The first 11 rows are patterns. Each new row is the sum of 3 different patterns, raised or lowered, with some noise. Before adding, each is slid sideways (what falls off one end comes back at the other) and multiplied by a number that may be negative. Names go in the order of the patterns.
In the rows, 128 means zero.
Some rows, each with the names of its patterns after it:
[120 143 147 146 110 118 137 148 156 144 100  99 147 107 118 123 100 144
 109 148 126 134 107 119 155 125 147 110 112  99 101 114 129 122 127 131
 103 143 142 140 121]
mup
[135 117 145 106 133 114 124 147 119 101 101 107 133 127 139 150 126 100
 129 114 145 109 157 118 115 154 149 148 136 143 126 152 144 130 142 109
 157 144 131 100 150]
sog
[113 127 114 125 104 112 108 119 117 108 152 118 151 123 101 139 135 136
 154 136 109 105 130 111 153 156 131 129 123 117 124 129 144 148 121 136
 156 119 145 120 148]
fuf
[152 145 144 128 100 124 119 115 144 110 115 151 156  99 141 135 149 124
 125 117 157 118 152 137 117 101 139 154 105 141 148 117 129  98 145 109
 130 111 103 153 154]
Defi
[112  99 107 128 158 114 134 138 130 125 116 153 119 111 147 154 111 105
 154 107 154 158 109 116 156 121 104 110 147 124 127 132 107 152 157 150
 103 111 119 115 135]
supi
[115 129 102 140 145 116 140 130 124 103 107 136 133 137 115 122 135 133
 132 153 137 103 143 112 156  99 155 148 132 112 152 130 103 100 154  98
 122 129 133 108 156]
zof
[135 114 152 147 151 119 156 130 103 129 121 107 140  98 154 148 106 122
 133 146 106 120 145 106 131 150 118 113 147 121 125 146 108 105 115 124
 102 155 124 153 148]
patu
[106 111 153 126 128 120 136 143 157 139 122 118 132 135 136 157 146 105
 155 100 124 157 115 116 142 124 128 134 128 155 131 133  99 116 139 143
 121 122 130 103 128]
Nava
[152 115 131 126 125 116 149 138 144 156 140 109 140 100 154 120 150 134
 133 135 116 101 117 157 136 108 106 138 104 111 102 135 107 155 102 102
 119 134 101 141 118]
Riroz
[153 150 153 126 114 118 123 142 131 149 121 105 100 103 119 110 133 100
 110 148 112 117 121 123 102 103 103 105 146 106 151 115 121 100 134 141
 133 120 141  99 146]
digag
[148 130 157 134 111 104 145 103 153 122 136 102 107 106 139 134 116 152
 124 106 133 104 107 140 125  99 115 136 115 116 147 147 123 139 138 157
 109 132 118 136 123]
tobu

New rows, each followed by the names of its patterns:
[ 91 160 153 165 153 142 133 135  98 127 134 138 146 138 119 104 131 123
 110 152 117 133 112 130 119  98 145 133 157 126 147 110 128 115 163 111
 137 161 154 123 171]
sog zof Riroz
[120 112 136 140 144 136 177 116 124  97 157 121  91 126 113 135 130 177
 123 150 135  79 154  94 121 133 153 122  84 123 123 127 166  99 114  91
  81 133 152 131 125]
fuf supi digag
[116 122 116 101 140 114 130 158 130 119 129 158 148 113 187 166 120 137
 105 112 180 136 147 113  92 152 110 120 155 125 159  79 129 131 156 109
 109 149 100 128  88]
mup zof Nava
[118  89 141 138  92  75  95 129 107 139 132  99  99  62 110 106 109  93
  49 139 107 111 103 116  70  91 128 114  57 122  82 112 138 130  70 133
 111 162  78 100  91]
mup Defi zof
[ 77  90 101  90  48 103  96  43  69  74  83  98  92  63  74  97  73  81
  49  90  63 103  70  84 120  89 110  68  87  81  79  99 108  92  67  84
 109  73  71  86  87]
sog supi Nava
[134 160 113 172 109 176 160 145 180 140 101 112 185 153 139 125 110 191
 119 165 127 158  83 121 179 122 156  81 138  78  85 107 177 103 156 164
 122 137 189 165 153]
mup fuf zof
[115 110 112 112  80 130  74 112 101  97 155 120 149 115 126 112 112 105
 154 155 103  80 129 103  76 114 132  81 125 109 121 123 154  91 128 130
 155 150 113  99 132]
mup zof patu
[103  79 141  88 116  74 118  69  74  97 115  98 106 112  89  57 135 106
 146  94 109 103 128 112 117 111  77 115  74 117 111 129 131  81 102 116
 137 125 129 102 126]
mup zof Nava
[134 110  99 156 133 130 117 120 118  85 130 158 112  72 149 119  97 134
 105 144 127 155 117 139 184 104  78 123 117 108 133 146 113 107 169 125
 135 153 111 104 177]
Defi supi patu
[ 80 127  91  90 137 175 115 107 134  92  75 109 130  99 136 128  85  81
 120 142  99  86 104 100 176 103 162  88 144  95 145 151 151 137 128 125
 133 144 103 168 168]
fuf supi digag
[134  87 149 139 122  75 182 109 112 149 148  85 140 112 166  77  64 168
 111 121 102 169 134  95 114 105 126 153 114 116 105 103  89 184 144 164
  89 168  77  87  96]
zof patu tobu
[160 126 134 170 125  88 129 128 100 149 143 107 110 136 109 135 154 111
 161  94  86 115 128  92 113  98 106  72 122 155 103 156 135 132 137  94
 128 141 114 111 135]
zof patu tobu
[119 161  87 101  86 150  97 140  98 112 169 155 127 152 148 122  81 157
 105 100 118 119  73 139 119 128 132 108 153 139 114 114 145 125 122 144
 108  99 119 177  86]
Defi zof patu
[134 175 131 134 153 184 137 129 137 127 182 173 125 154 136 130 163 157
 122 154 146 140 130 142 144 164 219 119 175 139 169 177  87 186 141 151
 113 128 199 196 198]
Defi zof digag
[157 103 115 162 169  91 155 120 100 112 117  99 159  80 164 129  79 106
 120 180  82 107 164  98 115 117 128  86 140  82  93 158 145 130 117 122
 101 124 113 152 129]
Defi patu Nava
[148 151 166 170 146 155 161 163 150 125 134 104 162 165 156 145 123 145
 148 148 101 185 177 155 142 163 127 124 124 170 167 196  98 125 134 151
 144 200 159 198 153]
mup Riroz tobu
[112 119 111 100 129 150 176  60  96 133 102  99 120 106 149  90 133 110
 124  58 146 122 137 133  65  73 116  89  76 124 118  92 121  72  97 157
 145  99  79 125 118]
mup supi tobu
[110  75 153 126 121  98 122  46 132 153 113  96 112  79  77  79 101  69
 153  87  90  83 120  74 144 115 103 131  89 123 130 137 115 105 115 143
 134 151 142 102 146]
sog patu Nava
[134 142 134 147 144 143 129 119  86 136  87 143 120 123 125 147 120 127
 140 157 159 133 147 136 126 145 159 159 141 111 102 154  97 173 137 136
 132  91 137 128  91]
Defi Nava Riroz
[124 160 149 120 144 198 169 114 123 140 121 165 139 177 153 185 159 128
 125 154 161 112 187 146 137 113 135 173 183 184 183 173 177 171 167 191
 156 129 133 135 208]
mup fuf zof
[105 154 103 152 139 134 113 128 118 140 115 130 116 121 129 105 105 127
 144 176 155 110 130 138 142 180 158 155 140 119 163 147 128 132 127 109
 138 162 167 177 147]
mup sog digag
[124 137 105 126  81  93 140 134 110 124  73 116 106 153 113 133 108  88
 123  93 129 153 140 142 114  84 127 137 109 141 128 114 110  92 118 143
 103 106 157 126 132]
fuf Nava tobu
[ 74 147  74 152 116  99 118 114 127  58 100 153 115  88 118 118  88 120
  99 103 167  87 106  74 132 121 168 114 142 109 127  91 147 154 149  81
 168  72  81 129  76]
patu Nava Riroz
[146 146  94  68 138 178  98 119 120  84 180 158 143 112 125 111 125 140
 156 103 126 135 176 102 104 134 102 156 118 169 164 150 122 168 120 123
 174  93 129 167 111]
mup Defi supi
[ 98 143 143 106 109  96 139  90 126 104 160  83 107 149  62 118  93 141
 100 120  73  95  86  77 127  62  73  79 164  84 113 100  55 153 118 122
 124  78  89 133 158]
mup sog fuf
[147 133 162 126 136  94 124 139 117  70 147 112 168 142 157 132 150  96
 149 135 194 106 174 107 127 143 190 159 183 155 116 168 134 156 159 110
 198 160 132 129 180]
sog patu tobu
[ 95 114  79 132  96 156  94  95 139  80 107 137 127 124 138 151 110 143
 139  65 129 123 103 121 135 132 113 150 167 110 171 144 116  64 139 100
 115 108 130 120 179]
Defi digag tobu
[150 170 203 122 179 205 151 222 159 176 162 115 180 177 186 171 143 159
 129  96 174 205 187 151 101 198 116 161 172 148 105 145 131 106 177 167
 122 170 134 192 116]
sog fuf Riroz
[148 135 207 145 121 159 201 120 177 146 165 133 148 189 119 188 170 154
 136 146 175 165 183 135 113 149 157 175 182 160 135 189 161 156 159 181
 179 172 161 161 165]
Defi supi zof
[152 151 156 163 148 161 165 140 161  83 158 149 179 122 154 128 145 150
 183 161 137 113 155  97 140 148 163 125 156  97 120 132 154 132 135 134
 132 110 150 107 181]
fuf zof Nava
[ 98 116 138 104 147 151 118 104 152  36 126 107 154  80  63  82  87  96
 137 106  95  71  50  77 147  89 125  90  68  75 109 127 115 135  78 141
  49 103 108 128 104]
zof Nava digag
[193 121 144 141 135 129 117 181 132 119 120 134 128 114 166 123 152 156
 128 110 177 109 126 125 137 106 174 127 124 125 176 110 123 141 142 110
 179  96 134 125 167]
supi zof digag
[160 179 182 169 138 142 102 186  90 217 209 144 134 172 155 112 122 200
 129 141 174 175 116 206 129 169 125 148 140 130 137 122 147 117 138 153
 183 141 177 153 148]
fuf zof patu
[141 151 126 121 129 137  79 146 147 134 107 110 116  83 128 105  70  72
 147 120 138 128  76 131 149 134 160  86 103  96 137  89 141 163  94 147
 127 110 103 122 159]
sog fuf supi
[ 90 133 139 105  95 159  90 137 133 127 152  93 106 120 158 112 156 137
  97 160  95 133 132 103 138 149 166 140 125 160 159 118 141 161 157 138
 125 165 126 125 180]
sog Nava tobu
[142 142 129 106 110  81 155 101  77 161 110 108  98 129 112 128 136 114
 108 149 129 107 154 120 113 126 148 172 102 138  90 111  94 135 134 152
 122  78  68 139  83]
fuf patu tobu
[157 167 161 152 177 137 147 189 144 174 135 170 170 128 148 153 134 138
 134 185  97 195 134 160 173 170 139 204 130 129 135 163 149 179 179 115
 158 186 171 137 128]
fuf supi zof
[132 152 150 118  96 156 127 175 126 162  90  99  89 135 117 137 120 127
 112 115  89 125 133  90  78 107 115 121 131 133 120 129 115 133 173 109
 126 109 137  98 174]
patu digag tobu
[138  83  51  82  65  83 104 122 118 105 118  80 149 161 125 142  68 161
  65 147 138  90 113 116 121  99  82 129 114 140  63 148  37 116 115 142
  46 109 136 117  85]
supi zof digag
[127 126 152 210 158 156 163 116 194 140 151 106 164 116 131 103 146 133
 135 115 151 128 173 148 174 114 133 181 144 126 170 163 169 150 194 139
 133 205 122 137 118]
mup Defi Riroz
[127 117 116  80 105 139 119 108 112 138 111 117 126  94  89  98  88 107
 134 132 126 116 128 118 145 148 121  91 128 134 104 118 158 126 136 125
 101 123 131 151 138]
Defi Riroz tobu
[104 147 106  90 157 108 175 131 159 102 147  98 134  89 152 135 126 127
  81 143 146  99 157 142 145 130 167 128 113 149 147 116 131 112  81 134
 149 117 130 130 114]
mup Defi patu
[107 157 131 130 169 117 158 126 132 136 156 141  86 162 111 146 118 150
 148 146 127 140 136 123 165 137 124 117 170 131 122 119 139 198 148 170
 123 127 143 137 148]
mup Defi digag
[119 127 110  96  77 152 122 140  89  83 114 115 106 151 113 163 101 156
 118 110  85 162 145 137 167 139  89 135  84 142  99 182 137 121 112  94
  76 138 138 101 107]
supi Riroz tobu
[143 131 180 159 160 120 114 143 133 168 118  98 143 107 157  89  87  97
 146 182 140 134  94 115 176 171 131 170 146 181 177 124 108 163 144 161
 175 153  90 172  90]
mup supi Riroz
[119 111 111 109 138 118 150 142 145 100  87 106  98 151  78 113 104 127
 109  72  91  86 139  96  89 116 106 101 135 155  96 111 108 104 129 114
 114  98 139 114 115]
mup Defi zof
[ 89  95 108 120  81 114  96 104 127 121  64 153 117 157  90 146  73  93
 141 102  96 120  58 112  85  84  97 106 121  96  64 123  86  96 110 102
  95 154  94  94  97]
mup patu Riroz
[133 171 141 118 102 142 152 129  85 175  96 142 144  84 117 144 101 142
 154 107  65 120 134 103 158 159 129 129 135 122 157 116 184 102 141 158
 143 162 124 118 131]
sog zof patu
[ 88 125 140  78 122  97 109 119 139 144  95 125 130 165 109 120  92 122
 124 133 162 142  95 133  96 115 127 134  97 155  97 117 114 118 157 133
 158 106  93 136 111]
sog Nava tobu
[113  83 156 107 123 134  75 103 138  62 124 134 129  94  85 111  95 134
 139 139 100 127 100 108 136 131 115  81  96 100 131 116 164 172 119 103
 133 148 118 106 140]
patu digag tobu
[119 111 116 124 114  89 132 117  96  67 135 109  85  97  94 128  93  96
  66 109  93 105  72  73  86  86  83 123 105 145 125 111 125 125  72 114
 149  91 130 102  99]
Defi Riroz digag
[160  48 119  81 109  57 129  74  56  27  95  64  97  82  58  80 105  49
 112  45 116  90 112  84 102 113  32  60  73  89  87  64 114 117 120 118
  97 114  69  70  51]
sog Defi zof
[165 192 167 185 221 139 195 185 151 155 194 185 128 184 156 173 184 206
 167 211 188 211 154 166 191 156 162 171 170 182 184 187 143 203 173 188
 154 161 184 197 193]
mup supi Riroz
[144 129 108  91 134 171 125 139 107 140 122 135 141 139 138 117 119 142
 122  98 139 168 121 128 139 123 150 199  93 132 160 113 124 114 149 124
 105 140 131 166 196]
sog fuf supi
[112  82 118  65 135 129 114  86  89 136 118 112 100  94 137  99 146 114
 128 112 138  60  90 132  83 123 140 125 123 113 110 166 145 118  69 126
 106 105  96 134 117]
sog Defi Nava
[111 163 132 118 161 126  77 111 115 117 113 116 166 135 125 125 144 102
 117 111 116 134 126 114 125 110 126  99 143 161 137 103 130 145  88 105
 137 111 147 159  99]
zof patu tobu
[127 161 165 125 144 135 114 169 168 106 119 163 147 131 139 149 162 147
 120 118  92 158 175 137 139 130 151 172 168 165 132 169 127 144 146 119
 153 122 142 142 125]
supi patu tobu
[127 115  71  89 146 125 107  85  98 117 162 148 131 147 158 135 173  89
 166  93 150 123 154 118 130 151  79 134 167 127 170 114 142 100 112  96
 142 133 122 149 141]
mup Defi tobu
[124 168 134 187 160 161 131 152 132 137 171 131 141 136 129 162  93 149
 117 168 154 128 111 126 130 156 151 138 141 157 122 192 106 162 104 148
 122 189 165  72 119]
mup sog Riroz
[158 122 152 119 135 114 128  86 140 127 107 109  94 121 121 131  98  85
 110 143 169  89 165 117 140 155  85 148 126 138  92 123 117 107 124 132
 144 147 134 132  99]
mup Nava Riroz
